The rows of a group lie close to one hidden flat surface of 12 dimensions, which passes through zero. Surfaces can cross.
In the rows, 128 means zero.
Known rows, each followed by its group:
[148 118 121  89 120 110 142 160 128 115 149 162 111 179 161] -> zoma
[155 152 151 163 148 163 162 160 140 141 142 106 160 112 126] -> pulev
[127  84 114 118 154 155 102 118 139  81  89 132 114 184 151] -> zoma
[130 135 119 152 195 109 118 131  92  61 118 110 146  64 164] -> zoma
[158 144 119  93 125  68 133 153 130 121 110 147  84 198 148] -> tov
[111  88 145  92 127  52 126 151 146 130 137 128 119  98 116] -> nep
[117 180  78 106 109 149 122 110 141  76 111 128 147 151 122] -> pulev
[145 136 120 116 128 130 103 110 162 126 121 119 117 154 143] -> nep
[121 190  89 125 114 169  73 116 151 124 132 153 121  88 145] -> tov
[ 90 106 172 147 135 173 156 141 116 110 100 134  72 133 142] -> pulev
[160 110 171 131  77 185 137 170 161  61 138 159 154 159 120] -> tov
[ 97  98 149 140 174 178 155 107 138 122  96 134 141 128 147] -> pulev
[ 78 132 122 113  84 132  85  98 139 133 117 137  84 132 117] -> pulev
[162 141 164 135 107 130 192 170 115 123 108 115 110  99 101] -> zoma
[107  90  97 125  92 106  81  88  74 131 155 130 112 129 110] -> tov
[191 127 145 148 137 151 138 104 118 151 123 148 126 173 157] -> pulev
[ 95  34 158 127 174 166 141 122 124 110  93 159  95 134 139] -> pulev
[111 127 158 152 163 117 170  89  99 126  98  87  97 204 171] -> pulev
[162 148  97 142 179 162 122 146 136 153 156 124 105 115 150] -> nep
[167 127 124 111 160 158 175 177 136 178 134 147 120  93 153] -> zoma
[126  96 167 122 164  42 157 147 124 118 170 164 138 108 116] -> nep
[107 112 135 134  67 170 136  71 113 151  93 108 160 153 110] -> zoma
[100 102 145 154 152  85 113  97 100  77 132  90 127 125 128] -> zoma
[103 170  91 107 106 153 107 139 118  62 129 153 138 149 157] -> pulev
[178 127 102 134 119  90  98 124  84 114 127 108 178 116 142] -> tov
[153 138 136 133 116  82 130 129 119 168 171  96 114 103 125] -> tov
[114 105 149 105 112 123  93 100 176 153 115 133 119 160 171] -> nep
[132 120 150 126 145 110 159 140 125 181 125 157 130 102 132] -> tov
[115 153 115 123 115 132  81 118 177 126 156 119 114 203 138] -> zoma
[123  96 120 107 162  82 186 164 107  99 111 106 203  92 106] -> nep
[154 110 125 132 106 129 106 148 105  52 115 113 144  98 113] -> tov
[136 133 104 139 146  94 107 101  71 142 164 193 152 143 142] -> nep
[196 176 117 114  80  91 170 110  97 143 109 123 158 133 128] -> pulev
[ 78 193  85 122 173 147 130 105 119 136  58 166  95  95 129] -> tov
[164 101 147 152 126 138  97 161 106 104 135 111 170  87 165] -> zoma
[143 115 165 124 117 121 159 129 163 126 118 143  61 117  80] -> zoma
[ 66  90 111  87  81 142 101 139 133 154 156 118 102 185 141] -> tov
[122 121  71 129 180 139 139 141 106 161 144 112 165 158 123] -> nep
[177  95 118  98 140  55 100 152 117 120 155 182 119 103 140] -> pulev
[117 147 179 136 139  76 194 144 126  85 147 108  92  98 107] -> tov
[117 125 167 134  58 128 130 151 108 116 113 138 199 113 127] -> zoma
[123 138 110 109 168 119 199 184  86 149 116 131 162  98 159] -> zoma
[150 108 152 110  82  92 121 165 106  97 160  93 124 111 172] -> nep
[146 152 145 117 107 103  96 116 138 103 132 162  96  96 170] -> nep
[ 76 178  97  88  86 158 130 173 138 131 154 110 148 113 170] -> zoma
[162 116 141 149  90 115  80  87 126  96 182 129 123 106 112] -> tov
[ 91 128 171 140  72 165 156 130 124 129  89 143 168  78 105] -> tov
[109 114  99 107 129 111 114 162  98 147 152 145 162 110 164] -> zoma
[124 158 124 106  74 123  77 104 148 113 102 150  90 119 138] -> nep
[129 162 172 146  96 114 140  86  98 127 102 149  78 136 158] -> pulev
[103 152  82 122 136 116 101  95 140 113 111  96  99 137  89] -> nep
[140 106 102  89 146 185 146 149 193 140 115 138 107 122 111] -> pulev
[203 123  90  91 135 122 180 155 130 122 117 132 173 120 109] -> pulev
[109 159 123 123 140 120 130 153  89  54 126 133  85  28 157] -> nep
[130 148 142 159  95 113 143 111  91  58 161  78 117 166  99] -> nep
[166 146 114 121  95 150  60 123 156  63 109 156 127 129 137] -> tov

New rows, each followed by its group:
[121 137 101 123 131 126  92 111 119  77  92 141  72 111 102] -> tov
[113  98  82  94 134 136  77 132 104 114 127 184 139  69 162] -> zoma
[147 125 119 108 172 114  82 136 168 161 122 145 125  88 190] -> tov
[ 92 137 127 190 149 144  95 104  83  84 142 123 127  89  94] -> pulev
[ 96 115  87 126 120 134  45 132 131 142 100 149 115  93  74] -> zoma
[136  82 141 126 128 114 140  88 122 155 102 121 199 190 149] -> pulev
[145 176 121 141 104 116 116  90 130 197 183 139 126 108 127] -> tov
[ 42 144 101 129 199 154 144 116 101 141 116 138 138  86 169] -> nep
[117 170 114 128 156  99 184  85 132 127 112 120 106 226 101] -> zoma
[120 109 114  95 158  78  93 142 127 136  26 104 133 102 166] -> tov
[ 87 149 155 155 117 132 129  98 119 178 170 114 130 161 155] -> nep
[ 93 117 193 148  58 104  96 109 151 108 159 115 135  88 107] -> zoma
[133 112 145 163 168 185 124 106 171 116 121 138 169 130 107] -> pulev
[141 175 117 136  95  90 146 132 133 143 164  83 169 173  94] -> nep
[122 203  99 130 156 134 154 127 121 102 185 138 148 131 161] -> tov
[137 159 101 153 161  93  99 132 104 144 171  93  50 122 123] -> pulev
[159 138 136  99 110  87 156  91  88 123  89 173 144 143 191] -> pulev
[122 128 113  92 130 115 167 133 102  43  80 150  99 170 135] -> zoma
[ 79 172 129 110 129 123 119  85 165 157  76 201 157 131 134] -> nep
[106 146 166 123 119 138 190 148 156 154 152 103 154 155 163] -> zoma
[136 101  84 101  79 117  61 134  84 148 165 172  90 124 123] -> tov
[ 98 175 149 131 138 116 173 174 138 105  79 143 182 140 114] -> zoma
[ 86  91 116 105  75 146 115 147  94  94 112 137 160 135 134] -> tov
[119 177 147 143 146 107 132  94 163 109 125 166 127  97 107] -> zoma
[172  86 159 131 119 101 144 100 137 106 118  99 195 167 142] -> nep
[191 115 127 145 143 108 117 128 138 142 129  80 152 166 131] -> tov
[129 102 142 152 176 162 133  91 128  85 129  66 118  96 182] -> zoma
[113 158  91 149 169 140 168 118  91 153 153 110 113 137  97] -> tov
[118 118 128  89 137 109 104 147 172  99 134  95  77 110 171] -> nep
[148 116 176 117 146  46 157 153 145 153 162 114 104  99 153] -> tov
[130 106 136 108 175 138 144 124 196 138 119 119 124 175 151] -> pulev
[100  96  84 107 186 142 110 163 126 127 114  98 124 130 161] -> tov
[ 99 150 126 135 141 138 118 136 123  96 108 122  86  25 105] -> tov
[193  89 189 149  96 116 128 172 129 144 146 153 174 145 125] -> pulev
[133 178 127 133 106 129 138 108 139 190 168 152 186 150 148] -> zoma
[132 119 140 144 124 132 112 191 138 122 163 118 127 104  97] -> pulev
[156 164 129  88  66 122 173 130 119  73 157 142  81 120 159] -> zoma
[128 104 123 133 130 123 107 134 117 168 180  93 141 144 157] -> zoma
[ 75 154 113 131  93 145 112 114 140 175  99  54 116 138 107] -> tov
[ 48 108 146 115 159 186 167 141 168 111 148 145 122 142 147] -> tov
[122 187 133 135 150 109 123  95 179 175 194 160 163 144 156] -> zoma
[131 113 157 148 179 145 166 117 146 113 134 134 164 176 143] -> nep
[166  96 100 155 203 110 104 113  96 131 117 122 112 112 114] -> zoma
[151 183 110 109 142  51 136 127 106 115 107 141 136 148 169] -> tov
[145 117 115 117 123  89 162  83 100 131  93 115 145 122  96] -> pulev
[ 99 100 126 151 120 171 106 170 121 103 142 128 119  63  60] -> pulev
[153 127 117 150 169 117 101 103  99  83 158 116 132  68 174] -> zoma
[144 159 157 169 162 115 122  96 138 151 143 148 133  55 123] -> pulev
[105  51 140 134 140 150 153 116  74 124  88 124  82 137 112] -> pulev
[144 118 140 134 149 152 148  63 132 140 117 161 134  79 137] -> zoma
[116 155 173 145 108 142 165 142 151 115  64 134 157 108  80] -> zoma
[171 139 122 171 128 147 111 107  77  67 176 150  91 191 125] -> nep
[123 165 131 137  85 169 149 150 108 121 115 161 150 160 110] -> nep
